There are 10 hidden switches. A switch that is on adds its own fixed numbers to the row, and there is some noise. The rows also spread widely along 13 directions, which tell nothing about the answers.
Known rows, each followed by its switches (1 for on, 0 for off):
[ 11.1  -7.9   0.6   0.0   3.4  -0.8 -13.6  12.4   5.8 -21.6   1.3 -11.6
  -8.8  30.1 -17.3  31.1  -3.9 -29.4  21.8  -1.5  13.1 -11.1  -6.0  -3.3
 -30.4  27.1  27.6  28.2  -4.6   6.5  -3.2 -10.9]  0 1 1 0 0 1 1 1 0 1
[ 17.1 -14.1  11.3  31.6   8.0 -11.4  11.2   3.0  13.9 -13.8   6.5  13.4
   6.9  -2.2  -9.7   7.6  -5.1   7.2  -1.6  13.2  -9.4 -20.2  12.7 -16.0
  28.3  21.3  46.6  16.8 -37.8  27.4 -11.2  -6.7]  1 0 1 0 1 0 0 1 1 1
[  3.3   1.0  14.9  -0.3 -26.3  -2.0   6.1  10.8   7.2  -1.6  26.7  -9.1
 -10.1  22.7  13.9  14.6  23.3  37.9  21.7  -7.8  -3.7   3.7  -7.8  -4.7
  20.5  -3.6   4.6  -3.8 -17.4  16.2 -12.0  -7.1]  1 0 0 0 0 1 1 1 1 0
[ 17.5  -2.6  18.3  -9.2  -0.8  -2.9  -1.3  -6.6  11.3  -3.1  -3.5 -18.3
  -9.9   8.7   0.2  28.4  10.5  25.7  41.1   2.9   4.0 -13.6  -3.7   4.4
  -4.9 -10.6  15.0   0.9  -1.3  26.2  -1.4 -12.6]  0 0 1 0 0 0 0 1 0 0
[  5.1  23.7 -28.4 -28.9  14.6  -2.9 -17.2  31.5 -20.2 -13.2   5.4   2.8
 -40.0  28.0   1.6  20.6  -4.8 -20.0   2.6   5.5 -29.6  23.8   3.7  -9.2
 -22.5  48.3 -20.1  10.3  -6.5   6.0  -0.8 -16.1]  1 0 0 0 0 0 1 1 1 0
[ -5.0 -18.2  14.6  -7.7 -30.8   1.9 -11.8  16.5  -5.1   3.1  16.1  10.6
   1.1  11.3 -14.2  -9.2 -10.1 -13.7  -2.7  -4.0   6.3 -14.1   0.9  -7.0
 -20.0  -1.4  32.8  -8.5 -12.4  12.3 -24.8   5.2]  0 1 0 0 0 1 0 1 0 0
[-21.0  19.0  -0.2  -1.2   1.5   3.9  -3.1  24.7  -1.9 -30.2   4.4  -1.6
   0.7  37.7  -2.0  36.3  18.1   6.3 -19.3  -8.9 -15.7  -7.1  -4.2  -7.1
   8.7  28.8  20.1 -18.9  -5.5  -2.2 -34.9  -0.6]  1 0 0 0 0 1 1 1 1 0
[ -9.8   9.4  -4.9   3.5  17.2 -24.7   2.0   7.2   0.8 -23.2  -5.4  -4.5
 -19.9  29.4  10.0  30.0   5.3  13.9 -11.6  -5.1  -6.3  -3.4  -1.7  -3.7
 -11.4  27.7  11.8 -14.5   3.2  -4.8 -16.5  -6.3]  0 0 0 0 0 1 1 0 1 1
[ 12.2   3.1   3.7   3.7   0.8  -3.6  -7.4   8.9  -8.5   9.0  13.9  -2.8
  -4.0   9.0  19.2 -13.1  -2.5  24.8  11.6  -4.4 -22.6  -5.4  10.9  -4.2
  17.9  19.8  -7.5  -1.2 -15.6  10.1 -18.5   1.4]  0 0 0 1 1 1 1 0 0 0
[-49.6   3.7  25.9  15.9 -12.6   3.8   8.4 -41.0  23.3  -7.7 -11.1 -20.3
  -6.1  31.5  28.3  25.3  10.6   2.0   7.3  -9.3  18.2  15.7 -32.8  28.2
  -1.6  11.7  15.7   2.2  11.9 -13.1  -5.9   0.0]  1 0 1 0 1 0 0 1 0 1
[ 47.1  -1.7  16.2 -12.8 -27.4   8.8 -16.9  11.7  -2.3  -2.4  31.4 -22.9
   2.4  12.3   2.8  12.3   3.6  22.3  45.6   2.7   5.6 -15.0  -4.3  -9.7
  22.8   2.1  11.8  -7.5  -0.6  28.0  -7.5 -27.1]  1 1 1 1 0 1 1 0 1 0
[ -0.3  20.3  -1.4  11.3  20.2 -20.5   5.7 -20.8 -25.5  -6.7  -3.8 -18.1
  -8.4  13.7  25.6  15.7  -5.0  17.0   8.7   6.2   5.0  -4.2  -7.9   3.4
   1.0   3.6  -7.7 -24.3  27.9  -9.3  11.3 -11.1]  1 0 0 0 0 0 1 0 0 0
[ 14.5  12.0 -16.7   9.6   0.4 -24.6  -5.6  28.5   3.1 -19.6  31.5   2.3
 -21.6  35.0  -4.5  18.5  15.4   1.8  -4.4 -13.1  -6.0   9.9  -4.0 -16.1
  11.5  37.4   5.0  10.3 -24.0  19.2   0.2 -11.7]  1 0 1 1 0 0 1 0 0 1
[ 41.5   7.0   4.6  18.1  -3.3  -3.8 -19.8  23.6  -3.5 -18.6  17.5  -9.5
  10.1  -0.4  17.8  -1.2  -8.6   8.6   9.6   4.3  -5.9 -26.7   5.6  -4.6
  19.4  27.5  21.9  -6.5 -16.3  25.5 -14.6   0.3]  1 0 1 0 1 0 1 1 0 1
[ 18.9   3.0 -20.2 -36.7  16.2   8.2  -1.5   1.0  -2.7   0.7 -14.0   3.4
 -38.1  11.0 -12.5  21.5 -14.1   1.1  26.0  14.5 -36.4  11.4   9.6 -14.0
   4.4  31.0  -5.4   9.4  -9.6  36.0   0.7 -37.6]  0 0 0 0 1 0 0 0 1 1
[ -3.1  13.2 -28.7   7.5   6.3 -10.6 -13.0  -4.4   1.4   2.3   5.5 -26.8
  -9.1  40.2  15.3   5.0   4.6  -0.4  19.0 -23.6  -3.4 -13.2 -21.4   2.6
  25.1  10.7  -6.3  -5.0  17.8  17.2   9.1  -2.0]  0 1 0 0 0 0 0 0 1 1
[-14.6  -9.8   5.6  -1.4  -3.9  -2.0 -12.7   2.9   7.3   3.9   6.3 -15.7
   8.8  39.2   1.5  -0.5   3.3  -5.5  19.5 -25.0  -3.7 -24.8 -17.3  14.3
  -2.1  10.5   5.6  -0.6   7.2   7.7 -27.5  14.9]  1 0 1 0 0 1 1 0 0 1
[  6.1   3.0  19.5   5.4   4.0  15.6   5.7  -8.7 -10.3   1.0   2.0  -7.9
  -9.2   1.8  14.7   6.6  -8.0  17.3  32.3  13.1 -19.6  10.7   6.5  -0.9
  15.1  11.2  -9.6  21.0 -14.6   6.5  -2.2  -8.9]  1 0 0 0 0 0 1 1 1 1
[-12.5  -5.1  23.5  26.2  16.6 -30.3  23.3 -38.8  10.6 -14.3 -23.8 -12.5
 -18.7   4.0  16.8  33.8   6.1  20.8  14.2  13.7  19.1   0.0  -7.7  18.6
 -22.1  -4.0  27.2   1.9   6.9   3.5  15.5  -3.4]  1 0 0 0 1 0 0 1 1 1
[ 17.2   9.4 -17.9  13.5 -35.3 -16.2 -21.0  -9.0   3.6  -5.1  16.9 -30.0
  -1.4  16.1  17.0  -4.5  -2.6  -6.6   1.3 -18.6  30.2  -3.4 -29.0  16.1
  17.4  -5.4  21.3 -22.4   8.5  40.2  19.6 -14.3]  0 1 1 0 1 0 1 0 0 1
[ 34.7   9.4   1.5   1.4  -0.6 -13.4 -11.0 -11.3 -22.8 -16.9  -9.5 -16.7
  -8.8 -11.7  12.7  15.4 -19.4  -9.1  10.8  23.9  19.0  -9.7   1.3  10.2
 -23.5   3.7  23.6 -16.4  13.9  21.4  21.1 -18.7]  1 1 0 0 1 0 1 1 0 0
[ 16.7  -2.2  -4.4  -2.3  25.0 -37.9   6.6   3.1  11.9  -7.6  -1.8  -7.2
 -22.2  34.6  27.2  19.1   7.1  30.8  19.4  -5.6 -11.8 -32.0  -0.2  -6.2
   1.6  30.5   3.8 -17.1   7.3   0.2 -16.4  -2.8]  1 0 0 0 0 1 1 0 0 1
[ 25.8  -9.2  19.0  24.7   4.0 -28.8   0.7   4.7  15.9 -23.9   0.4  -2.6
 -16.3   3.7  -0.3  27.2   1.5   1.2   9.0   8.3  15.8  -3.6   9.5   0.5
 -19.7  26.7  34.4  27.7 -23.2  15.6   5.1  -1.0]  1 0 0 1 0 1 0 0 1 1
[  7.9 -12.9 -36.0  -6.3  22.6 -13.8   0.0  17.6  -3.8   5.3   5.2  10.0
 -15.6  32.9 -20.4   0.8  -9.5 -14.0  12.4  -7.7 -23.5 -23.7  -0.6 -19.6
   3.1  23.4  12.4   3.6  -7.5  21.6  -7.0  -4.9]  0 0 0 0 0 0 1 1 1 1
[-13.5 -10.7  20.0  -5.2   5.1 -25.4  -3.2 -26.9   6.3   7.5 -12.8 -15.2
 -14.4  19.1  18.7   2.7  -3.0   7.7  19.8  -7.6   8.0 -10.2 -13.3  30.5
 -27.8   1.9   3.6 -13.7  19.6   3.4 -11.1   9.0]  1 0 1 1 0 0 1 0 0 1
[ 44.4  -6.8  -0.5  13.4   6.3 -12.8 -18.8   6.6 -20.6  -1.1  19.8 -21.2
  -4.6  13.3  31.2  -2.7 -27.1   1.5  46.8   9.1  20.0 -37.2  -9.2 -10.4
 -21.7  28.3  12.2 -12.4  28.4 -21.3   3.0  -4.4]  0 0 0 1 1 1 1 1 0 1
[ 20.9  12.5   2.8  -3.8  25.5   3.1 -12.0  -4.1 -10.2 -13.0 -26.9 -23.9
  -3.1  10.1  17.1  24.1 -13.3   5.7  30.0   7.5 -13.0 -25.3   7.9  12.0
  -5.8  21.8   4.3  -3.1  15.3   6.6  -8.2  -4.1]  0 0 0 0 0 1 1 1 0 1

New rows. What belongs after each?
[-10.7  -9.5  17.5 -25.3 -26.5  -9.7   6.9 -35.2  30.5   1.7 -18.3  -7.6
 -31.7  15.3  32.4  11.3  -6.1  17.8   1.4  -0.4   8.9   7.2 -15.4  19.5
  -2.3   8.3  16.6 -25.7   2.1  16.8 -12.6 -18.0]  0 1 0 0 0 0 1 0 0 1
[  9.1  -5.3  10.3   3.0  -2.0   5.6  -2.3 -23.4  29.6  -5.3 -18.9 -26.3
   7.4  16.7   6.1  29.6   4.4   5.2  33.0   1.8   6.5 -27.1 -14.3  18.2
  17.8  10.0  36.7   4.2   4.4  27.1  -6.8 -11.9]  1 0 1 0 1 1 0 1 1 0
[ 14.1   4.1   9.0  21.2  15.3 -12.3  -4.4   1.8 -11.6 -12.1   6.8 -24.2
   5.7  24.9  31.9  15.9  -3.9  24.8  29.4  -3.2   9.8 -38.7  -9.0  -6.0
  -2.4  12.7  10.4 -22.3  26.4 -23.6 -13.0   5.5]  0 0 0 0 0 1 1 1 0 1
[-12.1   3.6 -11.8 -11.3   0.1  -2.6  -8.2  19.6  10.0 -19.4   3.4  -0.6
  -3.8  41.6  -9.4  24.4   7.0  -2.5 -10.9 -16.1 -10.0 -19.6 -12.1  -6.5
   5.3  25.3  26.5 -25.8  -1.5  12.2 -34.6  -3.9]  0 0 1 0 0 0 1 1 0 1
[  5.4  30.3  -2.3  -8.0   3.1  17.8  -8.7  -5.8 -23.8   7.9   8.4 -12.2
 -11.4   2.6  22.0  -2.9  -6.3  23.8  15.1   4.5 -36.2  28.8  11.6  -4.0
  43.3  15.5 -37.9   7.8 -12.8  15.7  -0.8 -26.5]  0 0 1 0 0 0 1 0 0 0
[-10.1  -2.5 -33.3   8.0  11.7   5.8  -6.9   2.5 -23.7  16.0  29.0  -7.4
   3.1  47.2 -25.1  -7.7 -10.0 -27.0  27.3 -20.2  -7.0  -3.5 -21.7 -18.8
  19.3  13.6 -10.6  13.5  12.5   0.2   5.3 -12.9]  0 0 1 1 0 0 1 0 0 1
[ 13.2  19.4  -6.1   9.3  -1.0 -22.1  -8.5  28.9 -11.1 -34.7  14.7  -8.2
  -5.8  18.8  -6.2  32.9  18.0  15.6 -10.3  -3.0  -5.8  -5.4   0.6  -4.6
   1.3  18.5  25.0 -21.6  -8.3  25.3 -11.5 -11.5]  1 0 1 0 1 1 1 1 1 1
[  5.4  -8.3  -2.7   8.6  12.1 -17.2   2.1   5.9  12.9  -2.6  19.8 -22.4
 -22.8  43.2   9.1  26.2  24.3  18.0  48.8 -14.8   5.3  -7.8 -16.4 -11.0
 -14.0  10.8  -4.3  32.8   0.7  -0.7   9.2  -5.2]  0 1 0 0 1 1 0 0 1 0
[  8.6   1.7 -33.1  26.5  -4.1 -33.4 -10.0   5.0 -10.2  13.1  40.4 -19.1
  -7.9  41.8  18.8 -17.9   0.0  -5.1  21.7 -24.4  11.2  -9.7 -27.0  -7.2
  21.7  15.4  -9.4   1.7  12.7   3.9  18.6  -5.6]  1 0 1 0 0 1 1 0 1 1
[ 42.6  -2.0   3.0  10.8  25.4 -35.2  16.0  -9.2 -17.4   4.4  13.8  -2.9
 -18.7   2.5  25.4   0.5  -6.2  44.7  32.7  17.7 -15.9 -22.1  18.2 -21.9
  23.5   6.8  -7.7  -9.4  -2.6  12.4   8.6 -20.1]  1 1 0 0 0 0 1 0 0 1
[ 19.2  -3.2   4.5  -1.3 -16.2  -5.4 -15.1   0.1  -6.8   2.1   7.9 -17.7
 -16.6   6.8  13.1  -3.9  -9.7  -8.7  30.5  -2.6   7.9   7.5  -8.9  16.2
 -22.2   9.1  -3.8  16.2  -1.6  25.6  12.5  -3.8]  1 0 0 0 1 1 1 0 0 1
[ -5.9   8.0  17.0  -1.0 -17.8  -2.2 -18.0  12.6  -5.3 -21.3  25.1 -16.2
 -17.4  28.6  46.5  15.0 -12.6  11.5   7.7  -2.2  24.0  -5.3 -29.8 -13.6
 -22.0  33.2   7.2 -37.0  34.7 -44.3 -19.9  -4.8]  0 0 0 0 0 0 0 0 1 1
[ -0.1 -11.3  13.5 -14.5 -28.9 -11.5   3.5  -2.8  14.1   6.1  15.9  -3.4
 -32.5  17.1  11.4  13.0   8.9  19.3  21.6  -1.1   6.8  22.9  -9.3   1.2
 -13.7   3.4   6.8   8.5 -16.9  12.8  -1.8 -20.7]  0 0 1 0 0 1 1 1 1 0
[-15.3  32.5 -17.1  -4.4  15.0  -7.4  -7.9  15.3 -17.0 -17.4 -14.2   2.2
 -19.2   8.5 -32.4  25.8  18.5 -19.8 -23.3  -5.1 -33.4  41.7  20.2  19.0
  -7.1   9.9  -9.3  31.8 -38.8  52.3   9.4  -5.0]  1 0 1 0 0 0 1 1 0 0
[  7.1  34.8 -22.7  25.9  18.6 -33.2  -2.8   4.1 -10.9 -21.0   2.0 -18.0
 -28.7  21.5  17.7  27.2  16.6  14.3  -6.4  -9.7  -7.5  24.9   4.4   6.5
   6.6  29.6 -10.7  11.7 -12.2  17.3  21.9  -9.1]  0 0 0 1 1 1 1 0 0 1
[ 22.4   9.9 -11.3  -3.8  -6.8   2.0 -39.0  38.9  -4.8 -10.9  27.3 -15.0
  -7.2  24.3  15.0  -3.9 -10.3 -10.8  18.5 -13.9  -6.8 -12.3 -10.4 -11.8
  -2.3  36.1  -3.8   1.2   2.6   6.8 -14.0   1.2]  0 0 1 0 0 0 0 0 1 1
[-26.2  -1.1  22.9   9.4 -26.1  37.7   1.8 -19.4   8.7  -9.0  14.2 -25.9
  21.8  35.4 -13.1  25.5  11.9   8.1  25.4 -15.3   7.8   5.0 -24.9  -0.9
  38.9 -10.2  16.1   8.4   0.9   7.2 -16.7 -19.1]  0 1 1 0 0 1 1 0 1 1
[ 18.6 -12.4   7.5   1.9 -15.6 -20.1 -17.8   8.2  -0.4   5.7  23.7 -18.6
  11.7  23.5  20.4 -12.1  -3.6  11.7  22.8 -15.8  17.2 -44.1 -19.0   3.0
  -2.6  -0.9  17.1 -32.9  21.1   5.0 -20.6   7.2]  1 0 1 0 0 1 1 0 0 0
[ -4.9   7.4   5.8  13.3  13.0 -20.2  -6.0 -13.9   8.1 -13.5  -3.5 -15.3
 -14.8  22.6  12.4  21.0   7.0  -5.2   6.0  -3.4   5.3  10.1  -5.3  15.9
  -9.7  23.5   5.9  21.1  -4.1   2.4   5.6  -2.7]  1 1 1 1 0 0 1 0 1 0
[ -9.9   5.4  34.1  23.6 -56.5  11.4  -8.4  10.2 -20.0  -3.1  55.8  -6.3
   8.6   7.0  18.9  -8.3   3.2  13.7   4.7  -1.4  25.5  20.7 -18.0 -10.0
   7.5  -3.4  12.8  -9.3  -7.5 -12.2  -7.6  -8.0]  1 0 1 0 1 1 0 1 0 0
[  3.3   5.7   3.1  16.1   4.6  -0.5   6.6  -7.4 -30.6   9.6  15.4  -1.4
  -6.3  -6.1   2.2  -8.9  -8.0  19.0  13.5   7.0 -13.8  20.2   8.6 -11.1
  18.3 -12.2 -14.5  12.7 -13.8  13.1  12.3 -13.3]  0 0 0 0 0 0 1 0 1 0
[ 13.8  -1.7  -2.3   5.5 -14.7 -19.6   0.2   2.3  -3.4  -5.5  12.8  -0.6
  -8.1   9.8  10.0   2.3  -7.2   4.9  -4.9   2.3   8.3  -5.5  -5.6  -5.3
   4.7  11.6  23.4 -17.6  -3.5  13.4  -3.3 -13.1]  1 0 0 0 0 1 1 0 1 0
[ -8.1  -5.3   9.6  -2.0  -5.1   7.4   0.5  -6.9  13.9  -4.5   2.4 -16.3
  -3.8  37.9   6.7  20.3   4.9   6.7  24.9 -11.4  -1.0  -8.9 -17.6   4.6
  11.1  20.9  11.5   0.1   6.4  -0.7 -18.9  -4.3]  1 0 0 1 0 1 1 0 1 1
[ 11.5   1.6 -15.8  18.5  13.6 -19.4  -4.7  -9.6  -6.0   8.4  -3.7 -14.8
  -3.3  14.1   7.3  -2.4  -6.3   8.2  20.7  -7.4  -2.2 -25.2  -3.8   5.5
  17.1   0.8  14.2 -12.4  10.3  21.1   8.5   4.4]  0 0 0 1 0 0 0 1 1 1
[-14.4  19.1 -20.0  -0.4  11.4  -0.4  -9.9   3.4 -34.9 -12.3  10.1 -15.7
   0.7  27.9 -13.3  21.8  -2.1  -7.0   2.0  -3.4  -2.8   5.1 -14.4  -8.6
  -2.1   9.1   1.3 -18.9  24.3  -2.8  -1.3 -24.1]  0 0 1 0 1 1 1 0 1 0
[ 14.7  13.3  12.3 -11.4  -4.5  10.7 -15.7  -1.4 -19.3   0.2   5.5  -4.8
  -7.7  -1.6  10.6  -3.8 -17.9   3.1  13.1   9.3 -22.8  13.6  11.8   4.5
  14.4  25.0 -12.1   0.2  -8.9  15.8 -12.9 -15.5]  1 0 1 1 0 0 1 0 0 1
[  7.0  -8.9  27.5 -15.3 -19.7  20.8   3.1 -12.4   8.5  -8.3   3.6 -19.3
   6.8  16.4 -19.5  29.0   8.7  16.0  38.5  -3.2   7.2  -5.9 -16.0   6.4
   9.9 -21.2  16.8  -3.3   1.2  36.3 -11.6 -20.5]  1 0 1 0 0 0 1 0 0 1
[  7.1 -23.4  -5.3 -29.0   0.2   4.9   4.2 -15.1  23.6  18.3 -18.0  -6.9
 -19.9  25.4 -15.9   8.0  -5.2  -3.0  41.1  -8.5 -17.6 -10.5  -3.6   8.7
   2.2   6.0   4.1  21.4 -11.7  41.9  -7.7 -14.0]  0 0 0 0 0 1 1 0 0 1
[  6.5  -3.5 -23.3  -5.4  12.3 -34.7  15.2   1.1   9.0  16.5   8.6  12.3
 -22.3  35.1   5.9  -5.6   7.8  28.1   0.8 -12.4 -35.1 -17.3   8.1 -11.9
  44.2  27.3   0.9 -16.3 -18.3  26.1 -18.1  -9.5]  1 0 0 1 0 1 1 0 0 1
[  3.4   3.0  17.2  23.7   4.3  -6.7   9.8 -10.9 -14.3  -8.3  13.5 -13.3
  17.8  17.6  18.2  12.3  -2.0  28.1  11.1   2.9   9.8 -29.1  -9.0 -11.7
  22.1   0.9  17.2 -28.4  18.3 -17.1 -14.4  -5.9]  1 0 0 0 0 1 1 0 0 0
